Every row belongs to one group in each of 4 separate groupings. Each group adds its own fixed numbers to the row, and there is some noise. The rows also spread widely along 11 directions, which tell nothing about the answers.
Some rows, each with its group in each grouping after it:
[  7 -13  10  15  -6  11  -1 -14  35  10  -6  -7   5  12  11  -7  -9  21
   1  -9   9   0  -1  10 -22  11  23  -1   9] : (0) k_166 Tel R
[  3 -17  -3   6  10   4   8 -23  14   9 -21   7 -10  11   7   5   3  11
  20   4  12   2  -2  -6 -14  -1  14  -9  12] : (0) k_571 rokud U
[ 24  11 -10  15   9  -2 -19  31  16   4  24  -5 -17  -3 -23  -4  18 -12
  29  -9 -14  30   5 -33  -6  16   6  -5  -8] : (2) k_571 fisu T
[ 14  16 -26  -2   8 -15  14 -11  12  -5  44  20  15   6  -1   0   0 -14
  37  18   1   2   3  -3  -6  -3   2 -16  -1] : (2) k_505 Benip V
[ -4  -6  -9  -1  33  24  22   7 -13  -1  -5  17 -14  -4   4 -28 -23  22
  -1   9   0  42  -4   6  -5 -34 -16  -1  20] : (1) k_76 Benip M
[ 32   3  -1  23 -19   1 -10 -16  14   5 -28  -9 -17  10   7   2  24   0
 -26  16   9 -15  -7  -5 -24  25  18 -28  20] : (1) k_166 fisu M
[ -5 -11   4   5  23  34   4   2 -10  14 -22  34 -23  15  17   2 -25  14
  10   2  -3  24   1 -26 -15 -20   7   7  -9] : (0) k_76 Tel U
[ 10  26  15  34  -7   8  -3 -12   1  23 -28  10 -35  -8  41  16 -16  -7
 -42   7 -10 -21   2 -20 -35 -13  -1   2   5] : (1) k_505 Tazug T
[-13 -16  20   6   2   0  -8  17  17   3   5  -7  19   2  14 -29 -32  27
 -12   8  28  14 -33  -9 -32  12  27  24  37] : (2) k_6 rokud V
[ -4  -8   5   9   4  15   3   1  14   1   9  11   3   5  18 -13 -26  18
   5   3  13  26  -8   6 -13  -9  12   0   6] : (1) k_6 Tazug R
[ 32  -8   4  28 -26  22 -19 -10  26  16 -26   1  -9  22   4  -8  10   3
 -12  -1   4  -8  -4  -2 -20  30  29 -14  -5] : (0) k_166 fisu T
[ 16 -19 -24   7  37 -26   2  26  11 -20  -3   0 -44  -1 -40  24  38  -9
  61 -19  -4  46  17 -38   4   6  -8 -14  10] : (1) k_166 Benip R
[ 19 -10   4  -2 -12  10  -2   6  38  -6   7 -26  16   5  -6 -18 -11  31
   5  -6   8  -4  -9   9 -34  31  10 -19   5] : (2) k_76 Benip R
[ 22  -3  10  22 -16  17 -10  -1  23  20 -22   3 -16  17   1 -12   0   9
   9  -9  -1  17  -3 -12 -15  15  14   0   7] : (2) k_76 rokud R
[ 16 -13  -6  17   4  16  -9   4   9  13 -31   5 -20   0   8  -4  -7  10
   7 -14  -3  -2   6 -13 -27  10   6   5   3] : (2) k_505 fisu V
[ 22  -7 -15  15 -13   7 -10  -2  11  -4 -12  -9   2   9   0  -9   3   7
   1  12   3 -11  -2  -6 -24  24  15 -13   5] : (2) k_505 rokud M
[  4 -12  -9   9   7   5 -18  -1   0   3  -8  -3 -12   2   2   1 -15  10
  -2  11  14 -12  -6 -12 -30   6  23   7   7] : (2) k_166 rokud U
[ -6   4   6  -3  35 -10  -3  17  11  18   6 -13 -30 -29  -4  16  -5  14
   4 -18  -6   1   8 -24 -26 -16   1  15  10] : (2) k_76 fisu T
[ -9 -15  -5   7  12   5 -16 -18  19  13  25   7   4   3  -4  -7   9  10
  18  19  20  -1  14  17  -4 -15  39  -1   0] : (2) k_571 Tazug T
[-24 -15  -3  -8  26  -3  25 -40   8   4   4   9  -1   5  19   0 -11  26
  -5  22  31 -13  -6  10 -21 -26  14   3  37] : (2) k_166 Tazug M
[  4   5 -11  24  16 -13 -39  12   2  21  11  -5 -40 -29 -11   7   5 -16
   8 -14 -16  -3  29 -17  -6 -13  23  21 -14] : (2) k_166 rokud V
[  6 -12 -29   9   7   3  -8 -16  -8   1  -7  13 -14   5  -7  -5   2  -7
  14  21   9  -6  14   7   3  -8  15 -13   5] : (2) k_6 rokud V
[ 15  10   0   9  -1 -21  -3  20  30   7  25  -7  -6 -13  -4   2   8  -4
  34 -17 -12  12   3 -25 -15  17   7   0   4] : (2) k_505 rokud V
[ 11   8 -11  19   3   3  10 -17   2   8  -4 -13 -13 -10  12  -9  -6  -6
 -19  10   3  -6   2   8  -8 -13  -4 -11  28] : (2) k_505 Tazug U
[ -2  -1  33  25  -4 -21  -6 -11  40  37 -10  -4  -9   3  19   3  -1  -1
   5 -15  16   9 -16 -23 -20  12  37  30  30] : (2) k_6 rokud M
[ 19  -4 -18  21   9   6  11 -11   9  16 -26   8 -52   4 -23   0  41  -8
  26 -15  -9  26  25  -7  14  -9  -5 -20  12] : (2) k_166 fisu R
[ 13  -7  14  45 -18  11 -35 -31  12  35 -21  17 -11  24  16 -15  -7 -14
 -13  11  20  -4  -7  -1 -14   1  50  30   9] : (2) k_166 Benip R
[  3   1   1  11  12   7  -6  23  14  -2  33 -18  30  -1  16 -23 -52  14
  -9  -5  10   7 -27  -3 -32  11   6  26  19] : (2) k_166 Tel T
[ 22 -12  -4  21  -3   5 -17   0  25   2   1  -2   4  18 -11 -13  11  -3
  13   8   9  14  -6  -4  -6  20  25  -8   3] : (0) k_571 Benip T
[ 14   1 -13   8  13   3  13 -10   8  11  -2   2 -12  -3  -8 -15   4   1
  12   3   1  14   9  10  -1 -11  -5 -12  18] : (2) k_76 Benip V
[ 16  -2   0  31 -21   3  -7 -26   2   9 -51  -9 -21  14  10   2   2  -2
 -33  25  19 -28 -11  -8 -24  16  15 -10  34] : (2) k_6 rokud R
[  7   2  24   2  -1   9  15  -4  46  21  -7 -17   9 -12  43  -8 -48  35
 -17 -25   3 -17 -12  11 -60  14  -4   6   4] : (1) k_166 Benip V

New rows. What belongs after each?
[  2  -1 -17   7  15   6  29 -26  -4   7   5  29  13  22  20 -23 -35  -2
  12  18  22  17 -19   8  -3 -16  -3   6  29] : (2) k_6 Benip V
[ 15 -18   2  13 -12   3 -15 -11  27  -3  -2 -11  10   8   2  -3   7  14
  -8  10  16 -19  -2   9 -26  30  29 -15  11] : (0) k_166 Tel V
[ -1  -5  -4  11  14 -10 -33  16  19  11  33  13 -19  -4 -22   0  11 -10
  37  -2   0  26  17 -15   2  -5  40  14 -24] : (2) k_6 Benip R
[ -9 -21 -11 -10  30  30 -11   8   9  10   3  13 -11   2  -4  -8 -25  24
  31  -4   4  12  14  -1 -27 -10  15  10 -29] : (2) k_571 Benip U
[  7   1  -5  13  11   6  13   0  -3  -6 -13  29 -32  18 -13   5  23  -2
   9  16   0  35   4 -30   2 -11   1 -17  15] : (0) k_166 Tel R
[ -8  -3 -17  10  28   2 -10 -11 -27   1 -25   9 -35  -7  -3   8 -10  -7
 -25  32  16 -20   8  -6 -16 -28   6   6  14] : (2) k_6 Benip T
[ 24  21   3  18  -7  -8  14  11  33   4  18 -14 -16 -17  -2 -11  27  -4
   7 -12 -22  31  11   2   4   3 -12 -31  11] : (1) k_505 Tazug M
[ 11   0 -17  28  22  -7 -21  -6  -9  27  -6  45 -47  17  -1  23   9 -37
  55  -9  -8  24  14 -50   8 -16  28  27 -19] : (2) k_166 rokud U
[ 13  -5  -1   8   9   5  13   4  25   8 -18 -22  -6  -1   6  -7 -15  19
  11 -20   0   3  -5  -9 -29  14 -15  -2  23] : (2) k_571 rokud T
[ 11 -21 -19   9  18  -9 -12  16  20  -7   3 -37 -10 -20 -11  -5  -9   2
  22 -28  -5  12   1  -2  -1  13   3  -2   9] : (0) k_6 rokud U
[ -7 -22  16  12  11  -4   6   5  25   9 -23 -12 -17   2 -15 -19   9  17
   3  -7  22  34  -8  -1 -10   1  14   7  42] : (2) k_6 Benip R
[-11   8   7  -1  10  23 -11   3  -6   9  -7  21 -25 -17   8  -9 -17  21
 -33  30   0  -4  15  12 -29 -26  10 -12 -15] : (1) k_6 Benip V
[  5 -30 -12  23  24  24 -27  18  -4   8 -15  31 -25  22 -11 -12 -10  -4
  30 -13   4  39   6 -23  -2  -3  26  25 -21] : (0) k_166 Benip T
[ 27 -10  -3  19  -8 -17   0 -14  31  -1 -24 -22  -6  10  18  14   4   5
   7  -9  12 -19 -16 -16 -33  36  10 -10  25] : (1) k_166 rokud M
[ 17   6   9  -4 -16 -10  24 -32  60   6  35  -6  46  24  18  -3   1  14
  27   4  19 -11 -23   9 -23  30  23 -28  14] : (0) k_571 fisu T
[ 12  21  11  22 -17  -3 -39  14  18  16  31   0  -7  -4  -3  -9   4  -6
 -14  11  -8   0   2 -17 -22  13  40   9 -14] : (2) k_166 rokud M
[ 25  -1  -9  36  -3   8 -15 -21  12  20 -21  12 -17  15  11  -5  -3 -16
  15  -2   1  12   2  -3  -5   0  13   2   0] : (1) k_571 Benip R
[ -1   6   1   2  13  -7  -2  14  16   8  -5 -12 -41 -26 -24  11  26   9
  -1   0  -8   2  26 -10 -14  -4   0 -17   3] : (2) k_6 rokud T
[ 13  -7  -2   3   9   1  -4  29  43   0  15 -37   7 -13  -5  -8 -20  18
  20 -33  -6   6   2   0 -27  28  -3   0   0] : (2) k_6 Tel T
[ 11 -14 -11  40  10  -8 -38   3  -9   6   3   8 -20   1 -12 -17  14 -20
   9   9   6  37   1  -6  19 -10  38  19  19] : (1) k_166 rokud M
[ 18 -13 -14  14  -4 -23 -18 -21  34 -13  34 -24  28   5  10   8  -1  -3
  15   9  25 -28 -11  14 -19  29  34 -10  15] : (1) k_166 Tazug T
[ 21   8  13  31   8 -10 -15  40  11   5  -8  -2 -33  -9  -1   3  10  -9
   4 -15 -13  41  -5 -45 -14  12  -5  11  20] : (1) k_166 Tel V
[  6  24 -12 -12   6  -8  -3  14  18 -13  57  11  -1  -3 -26  11  23   0
  20  28  -7   3  22 -11 -13   3  13 -34 -21] : (2) k_166 Tel T
[ 15  -6   6  16 -17  -1 -31 -12  28   9 -16 -13 -12   0  -2  17  28   8
  -8  18   4 -37  17  -7 -35  26  39 -12  -7] : (2) k_505 Tel M
[  5 -18  15  39   8  -2 -34  16   9  19 -25  -7 -34 -11 -16 -20  29  -2
  -1  -3   1  47   3 -11   8  -6  28  18  30] : (1) k_571 rokud M
[ 21  29 -16  10   2  16  24   3  -4  13   5  27 -29   6  -8 -13  12 -19
  13  10 -17  38   6 -14  14 -16 -14 -31  -1] : (2) k_6 fisu U
[  7 -10  -2  11  10  11 -23   6   1   5  -9  10 -20  -9   2   1  -5  13
   5   2  -4   3  14  -8 -19  -5  18   0 -10] : (1) k_76 rokud V
[  4 -20 -22  -5  20  35  -9  26  10   6  22  25 -22   8 -18 -16 -13  21
  55 -29 -11  44  26  -3  -2  -8  13   7 -41] : (2) k_166 fisu R
[ 13 -16  14  15 -19  10   6 -28  32  21 -46  16 -18  32   1  -1  35  16
  14  16  18   2   0 -16 -23  21  27 -19  16] : (2) k_571 rokud M
[ 16  43   1  21  13 -10  10  23   9  20  16   5 -31 -13   5 -11 -10 -28
  -2 -10 -24  36  -3 -31   1 -13 -18   5   8] : (2) k_6 Benip M
[ 15 -12 -18  21  23   0   7  -7   1   9 -34  29 -56   6   3  20  17 -11
  35 -17  -8  23  22 -26   0 -12 -10  -5   1] : (1) k_166 Tazug V
[  9  -2  10  16   6  19  -8  -2  18  32   0  20 -17   6  -6 -13  11   5
  18 -15  -3  31  11   1   3 -14  23   9  -1] : (2) k_76 fisu T
[ 17   2  15  16  -9  41  -3   4  29  33 -20   9 -14   7   8 -23  -6  20
   2 -15  -6  18   5   0 -24   9   9  -3 -12] : (2) k_571 fisu T
[ 17  -6  22  24 -23  20  -6   5  52  28  -4  -3  -9  11   4 -31   9  11
   8 -22  -2  36   1   9  -4  20  24  -3  -1] : (2) k_6 Tazug M
[ -1  15   8   9  10  15   7   9  -4   4   3   4 -22 -16  -1 -13   0  11
 -30  26  -5  24   5   4 -12 -26  -2 -18  20] : (1) k_166 Tel U
[  9   3 -24   6  14  -1   2 -12 -10  -2  -5   1 -23  -6 -10   2  10  -3
   0  20  -1  -6   9  -7  -2 -12   3 -17  17] : (2) k_76 rokud M
[ 16  -7  -2  22 -10 -10  -7 -14  25  10  -5 -18 -10   0 -10  -9  15   2
   5  -4   9   0   1   6  -7   9  17  -6  27] : (2) k_166 rokud R
[  2  -1  13  26   0 -13   5  -5  21  12  -6 -10 -22 -10  -5 -11  22   4
  -4  -4   5  32  -3   2   1 -11  11  -3  43] : (1) k_166 rokud R
[ -4  -8   8   7   8   7 -25  12   1  -7  -3 -11  -7  -9   8   2 -14  25
 -37  19  15 -18 -12  -9 -47   7  26   2  10] : (1) k_166 fisu T
[-12  15 -33 -13  40  13  30 -27 -27   4   2  27 -18  -9  31  10 -41   4
 -15  16  -4 -20   5   1 -12 -45 -15  -7  -3] : (0) k_6 fisu M
[  6   0 -13   4   0   3 -16 -11   3  -7   3  -9  -3  -8  11   4 -16  16
 -23  22   5 -34   4  10 -36   4  20 -14  -5] : (1) k_166 rokud M
[-14 -32  11  18  16   3 -34 -19   9  19 -12   8  -3   7  19  -1 -12  17
 -14   7  29 -12 -12  -6 -25  -3  62  39  12] : (0) k_166 fisu M
